The first 5 rows are patterns. Each new row is the sum of 2 different patterns, raised or lowered, with some noise. Before adding, each is slid sideways (what falls off one end comes back at the other) and multiplied by a number that may be negative. Names go in the order of the patterns.
In the rows, zero is written as 128.
Known rows, each followed by the names of its patterns:
[104  89 160 124 115 117 125 141 146 126 159 133  83 138 133 109 135 114
  83 132 134 112  90 132 121 139 158 117 100 129 103 122 114 146 111 161
 149 114 147 139 121 147 118 143]
vitat
[106 109 120  94 139 150 132 138 135 124 114 143 111 150 144 152 106 147
 155 139 129 169 115 111 129 144 127 101 146 134 101 129 187 150 132 112
 105  98 105 143 134 138 131 149]
mota
[115 157 165 154 144  90 129 138 127 124 111 115 115 139 117 151 105  81
 138 112 146 114 118 131 118 147 104 119 116 122 156 102 160 143 130 141
 118 153 142 117 122 140 115 127]
Sivu
[139 117 139 131 132 155 150 134 117 102 140 142 126 109 138 115 152 130
 140 121  93 120  89 165 168 119 137 168 129 132 126 107 156 131 108 124
  71 126 158 162 165 122 125 148]
dobiz
[173 133 130 146 152 137 144 121 101 122  99 139 106 123 136 131 130 117
 137  94 150 139 113 123 107 159 103 125 132 136 119  98 122 155 153 115
 109 102 119 150 141 127 146  98]
Pogaz

New rows. What belongs after each?
[113 140 172 125 164 115 180 171 151 150  98 153 133 164 111 104 139 126
 161 100 178 114  87 140 124 176 126 100 113 138 170 143 134 100 112 167
  91 194 104 129 148 114 126 134]
Sivu Pogaz
[145 133 181 161 128 158 173 126 141 137  89 158 172 141 134 169 145 140
 180 134 156 163 155 131 159 186 146 171 202 129 145 164 161 160 123 178
 145 103 183 201 156 145 129 139]
vitat mota
[118 118  76 120  99  97 105 103  65 122 112  71  74  83 119 141 131 109
 105 115  89 103  81 141  93 128 126  63 122 141 122 140 101 125  96  77
 131 112  99 100 124 134 127  98]
vitat dobiz
[117 100 134 125 111 134  97  88 124 153 116 108 125 135  92 114 176 139
 128  88 115  70  83 138 129 132  95 153  92 100  97  96 146 142 102 110
 127 127 120 140  80 128 128 125]
mota Pogaz
[148 129 155 100 115 128 103 111 135 122 105 121 125 128 111 158  77 101
 115 119  84 117 126 115 118 106 160  87  79 150 104  80  95 119 138 133
 160 125 102 109 114 147  82 162]
mota Sivu
[123 162 113 111 109 131 104  88 132 112 105 143  90 131 109 145 176  75
 149 142 141 137 107 125 135  87 124 173 110 123 137 133 165 187 134  90
 141 166 119 130 103  95 129 160]
vitat Sivu
[178 134 179 133 147 168 164 178 128 158 133 136 144 189 180 153 131 133
 179 182 187 155 138 124 174 159 182 119 139 162 150 133 155 127 174 192
 168 186 128 193 138 137 151 138]
Sivu Pogaz
[148 142 128 154 141 139 166 167 146 146 124 131 136 178 148 171 178 122
 194 160 152 182 158 168 142 120 151 155 125 156 138 159 169 153 182 151
 127 131 173 140 152 140 112 178]
vitat Pogaz
[135 115  96 116 104 189 149 136 165 130 132 141 141 124 147 126 142 190
 118 136 100 164 131 114 136 124 120 160 164 137 101 155 136 115 127 145
 141  71 106 151 151 143 171 162]
mota Sivu
[119 151 118 119 137 158 146 101 179 156 137 125 101  97 116 114 135 171
 124 145 133 116 134 148 133 147 147 165 131 132 110 119 128 172 145 166
 115 153 137 147 109 145 139 105]
vitat mota
[ 81 106  96 117 139 110 107 145 107 128 104  77 119 114 128 139 109 117
 139 134 133 138  64 124 111 123 166 114 134  87  87 120  88  83 118 124
 141 141  71 117 127 124 166 138]
vitat dobiz
[110 193 136 124 158 160 157 112 157 125 153 130 140 173 115 121 129 167
 173 154 150 139 136 134 126 166 102 150 145 120 112 115 130 157 165 135
 170 122 171 144 133 135 116 146]
dobiz Pogaz
[ 68  70  79 109  93 116 124  79 153  88  76  97 104 100 114 102  71 103
  54  92  60 105  88  77  86  88  66  82 128 101  63  96 104 108  72 120
 102  53  72  70 112 134 143 111]
mota Pogaz
[101 120 106  94 126 120 123 120 125  79 102 112 111 122 105 119 125  90
  95 101 150 103  70  88 115  94 134 129 100  95 113 118 119  79 128 105
  66  81 102 110 130 150 128 123]
mota Pogaz
[130 106 143 136 128 108  85 141 150  67 131 131 125 137  96 106 136 106
 156 158  93  99 110 116 134 140 112 127 124 151 113 112  98  99 146 167
 114 137 128 147 101 141  83 110]
vitat dobiz
[ 90 158 175 139 160 174 127 134 128 113 145 149 124 131 101 123 150 166
 156 126 139 163 126 132 121 131 120 169 144 124 117 109 122 149 143 116
 128 126 172 122 136 138 106  96]
mota dobiz
[133 158 115 108 113 105 117 140 125 134 123  75 126  94 154 105 105 115
 122 112 115 128 117 110 146 129 142 132 140 133  86 138 138 129 138 157
 129 115 110 141 152 133 150 117]
mota Sivu
[121 144 173 152 195 158  92 146 157 116 174  97 103 147 146 109 104 135
 146 178 173 150 116 167 125 140 134 165 138 171 194 122 157 172 138 176
 114 174 129 106 172 148 156 147]
vitat Pogaz
[141 140 135 118 131 128 136 158  59 135 130  99 117 111  89 137 152 123
 120 122 142 138 140 116 103 137 103 157  98 137 132 163 161  97 162 139
 117 141 123 158 113  84 137 141]
vitat Pogaz
[133 156 131 115 150 124 169  83 101 106 108 157 124 111 144 149 154 172
 143 136 153 106 151 183 131 145 132 138 139 135 151 129 138 159 146 139
 100 161 117 117 119 110 155 119]
Sivu Pogaz
[137 160 154 166 122 153 159 117 152 115 179 164 163 151 145 172 148 124
 114 167 176 172 165 117 125 145 122 171 102 150 134 135 115 124 122 169
 159 130 165 136 144 156 150 141]
mota Pogaz
[127 143 124 145 114 172 153 136 133 127 123 123 130 133  90 141 136 152
 112 158 137  88 144 143 147  86 111 138 140 165 138 150 115 125 147 115
 141 162 149 151 145 148 130 121]
mota Sivu
[131 166 109 110 147 153 100 103 148 144 152 118 130 118 145 202 127  80
 105  93 153 163 111 106 144  99 127 132 120 102 161 165 146 140 130 139
 163 124 166  98 105 147 136 162]
vitat dobiz
[142 113 139 111 114 138 133 114 112 126 122 127 168 137 119 146  87 127
 120 134 116 133 130 107 155 134 137 122  90 150 107 107 144 117 118 113
 132 124 133 117 148 151  84 154]
vitat Sivu
[110 159 128  76 127 150 173 166 114 121 139 116 150 132 120 154 152  89
 112  81  98 166 182 164 141 130 140 130 129 124 152 146 164 127 151 144
 124 144 176 117 109 140 136 149]
mota dobiz
[ 96  71 151 160 122 113 106 114 118 106 166 131  87 140 138  89 115 101
  56 137 142 109  97 134 110 123 163 101 112 137 115 101 119 161 119 159
 174 101 126 136 129 140  94 148]
vitat mota
[143 141 147 102 117 146 134 158 129 117 145 122 117 124 109 154 156 133
 180 127  81 137 127 112 144 126  80 142 123 110  90 148 117 125 151 124
  79 142 122 126 106 146 136 150]
vitat mota
[137 108 127 122 144 156 127 136 126 150 122 145 140 122 149 152 165 153
 163 120 122 136 124 111 128 134 128 178 145 145 168 113 175 143 113 108
 100 139 133 131 124 163 111 101]
Sivu dobiz
[104 125  86 117 108 133  82  84 101 124 156  82 122 111 104 138 116 132
 139  76 145 124 102 125 118 144 152 128 106  80  97 127  99  96 101  98
 105 106 106 103 105  77 104  95]
Sivu Pogaz
[174 100  97 104 113 136  85 109 116  45 106 185 156 145  92  92  98  97
 111 123 119 121 151 109  96  91  59 131 139 108 100 125  96 126 126 108
 124 100 131  57 160 162 117 117]
mota dobiz
[150  98 139 111 118 112 138 116  71 139 137  78 135 120 162  91 129 148
 121 112 118 125 103 134 114 126 124 144 166 128 124 141 105 157 146 147
 160 178 129 123 119  99 115  99]
mota Pogaz
[109  58 133 138 154 144 120 129 131 149 107 128 121 125 173 125 149 130
 114 152 126 143 122 124 109 156 125 141 111 120 146 115 163 126 121 137
 161 121 117 120 106 154 121 130]
Sivu dobiz
[194 120 129 182 175 192 197 129 140 163 167 180 114 136 126 147 157 139
 162 162 189 143 195 122 159 172 134 144 155 152 153 174 152 171 145 162
 182 133 178 142 135 152 138 176]
vitat Pogaz
[156  90 143 144 111 134 159 123 132 101 105 132 105 133 143 129 138 174
 108 111 131 123 136 141 127 123 143 140 111 154 115 151 126 155  91 131
 156 127 114 160 108 118 113 154]
vitat mota
[118 132 172 133 110 140 134 127 151 170 141 109 145 145 151 167 161 150
 122 129 149 166 152 188 171 120 132 111 146 150 189 189 150 169 150 136
 133 151 143 157 175 153 172 120]
mota dobiz
[142 169 143 132 108 101 152 116 133  98  80 122 134 136 148 107 126 160
 139 134 124 146 134 139 144 125 122  96 158 117 119 129 133 127 120 154
 135 116  97 130 118 157 144 105]
dobiz Pogaz
[135 144 191 126 185 151 124 147 102 173 142 126 143 156 135 130 140 139
 194 166 144 105 124 178 120 135 122 134 125 137 122 182 142  89 134 104
 151 146 141 141 141 139 153 136]
Sivu Pogaz
[154 136 142 140 164 115 149 123 109 160 154 157 126 160 134 127 146 136
 175 154 139 106 161 171 167 147 156 120 126 130 172 101 111 155 128 105
 136 170 161 156 131 141 109 141]
mota Pogaz
[151 162 165 166 176 188  98 142 140 102 143 146 127 151 156 136 145 139
  68 131 139 134 118 135 129 134 139 131 159 101 139 177 125 167 144 124
 144 105 159 186 123 130 166 115]
vitat Sivu
[ 78 115  78  94 100  75  75 107 116 132  72  62  90 117 117 115  73  97
  96 122 148 119 132  71  51 127 123  59 112  91 111 140  72 106 108 118
 162 114  75  50  82  83  96  81]
Sivu dobiz
[151 195 128 139 153 183 178 138 202 133  99 165 205 141 159 139 137 148
 117 163 176 167 196 179 120 115 129 130 173 159 146 177 156 158 141 154
 129 174 171 196 127 163 189 184]
mota dobiz
[119 157 146 107 124  86  97 137 135 110 114  99 157 103 122 163 154 121
 123  93  73 102  96 133  98 112 137 102 110 100  99  90 147 126 108 114
  95 137 102 106 135 132 123  77]
mota Pogaz
[129 119 153 129 203 176 178 136 184 199 176 174 191 146 126 169 211 148
 147 162 174 140 160 223 171 177 154 140 128 115 194 141 152 155 164 146
 119 141 134 174 174 171 168 173]
mota Sivu
[108 104 103 117 166 156 162 122 118 130 121 115 114 123 105 147 111 109
 152 111 111  96 128 145 104 107 131 145 142  83  94 126 137 165 117 127
 120 124 110 146 100 135 116 103]
Sivu Pogaz
[ 89  86 138 121  52  72 119 129 145 162 129  92 110  90 114  92 144 123
 145 159  97 107 121 101 126 117 135  84 104 116  91  93 135 100 100 117
 113  95 131 104 124 106 105 142]
vitat mota
[137 147  78 116 125 113 142 120 108 152 111 103 118 160 126  82  82 101
  75 182 145 119 114 141 176 124 136 144 143  51 130 176 137 170 141 161
 128 119 131 107 132 158 164 141]
mota Sivu
[ 92 107 144 137 124 113 111 104 148 106 141 172  91 165 107 137 142 146
 139 115 142 106 125 107  94 126  87 108 116 103 124 106  81 148 136 102
 129 109 154  71  88  98 108 147]
Sivu Pogaz
[ 80 113 173 156 138 108 119 100  74 145 135 118 137 127  73 105 121  84
 107 153 115 135 151 116  94 141  92 144 128 160  94 160 163 135 134 165
 111 118 120 143 111  73 163 125]
vitat mota
[115 105 120 119 162 122 160 167 108 117 125 145 117 116 115 137 135 107
 117 161 169 183 141  77 107 111 136 123 107 111 125 135 113 144  89  73
 131 122 152 116 114 131 134 143]
Sivu dobiz
[171 163 155 176 161 135 161 145 163 167 167 154 192 196 170 137 187 145
 140 159 158 145 124 179 153 149 136 171 185 150 156 121 122 132 166 164
 143 152 168 131 154 129 150 167]
mota Sivu
[121 106 113  79 168 138 131 137 166 113 126 108  82 127 115 138 115 131
 125 114 133  99 144 113 161 115 126 138 117 141 126 112 116 135 131  97
 101 154 149  92 110 147 132 143]
mota Pogaz
[115  79 149 129 101 131  61  98 140 140 139 117 122 118 130  92 111 102
 126 127 114 114 103  63 134 141 118  85 121 123 123 109 134 110  49  88
  80 153 157 129 140 140 105 114]
mota dobiz
[109 108 125 111 119 107 131  86 111 108  82 140  71  75 115 124  91  61
 108 128 140 121  88  73 110 108 120  94 141  67 172 127 106 141 140 118
 145 102  98  80  62 145  90  96]
vitat Pogaz
[163 119  99  88  96  99 138 112  99 129  95 138  97 103 108 125 120 120
 111 125 138 128 102 111  98 136 122 121 160 107 183  93  92 136 127 100
 125 108 105 136  81 126 122 123]
dobiz Pogaz
[155 137 185 135 139 181 168 177 171 141 161 170 145 172 170 193 123 138
 121 140 189 178 139 145 160 187 147 192 160 173 127 189 231 139 177 170
 177 138 144 168 163 218 200 197]
mota Sivu
[162 103 144 140 144 161  98 112 163 139 114 115  67 125 116 144 188 119
 118 160 129 131 169 125 126 160 173 126 118 102 107 145 143 109 153 112
 154 105 147  87  82 129  81 139]
vitat dobiz
[113 127  72 129 143 159  86 116 116 120 134 159 108 109  94 157 118  93
 150 139 100 133 156 113 116  80 107  74  94 131 125 129 104 141  65 120
 122  79 118 118 141  98 115 120]
mota Pogaz
[126 159 179  98 136 164 152 140 135 140 155 103 117 158 121 165 153 130
 153 182 151 148 165 168 150 127 152 150 143 172 129 172 158 146 133 145
 137 131 160 129 117 165 110 144]
vitat Sivu
[134  87  96  99 130  96  97 154  96  80 116 175 137 108  81  84  51  82
 152 114 110 119 128  94 121  97  72 126 150 106 124 110  82  95 134  94
 143 122 141  75 143 114 107 120]
vitat mota
[132 167 133 151 166 114 146 170 142 156 155 162 136 185 150 166 173 182
 135 186 169 174 141 162 164 137 144 160 147 141 182 163 148 163 166 173
 162 130 131 117 104 169 157 151]
vitat mota
[146  97 158 106 127 132 171 129 144 103  61 106  72 152 129 106 133 149
 124 113 127  74 156 134  86 113  52 142 117 149 157 124 110 108 121 132
 157 109 106 112 132 144 121  95]
dobiz Pogaz
[ 68  82 117  91  74 104  69 125  73  77  81 106 107 102  80 109 124 116
  73  93  68 119  99 110 146  77 177  67  61 124 113  70 114  90  74 116
  41 108 100 102 156 103  67  55]
dobiz Pogaz
[112  83 104  86  89 122  69 119  85 117 100 104  98 107 142 125 122  88
 133  93  97  95 124 139 113 146  66  97 123 111 110  67 111  95 105  94
 126 113  77  89  75 124 111 115]
Sivu Pogaz
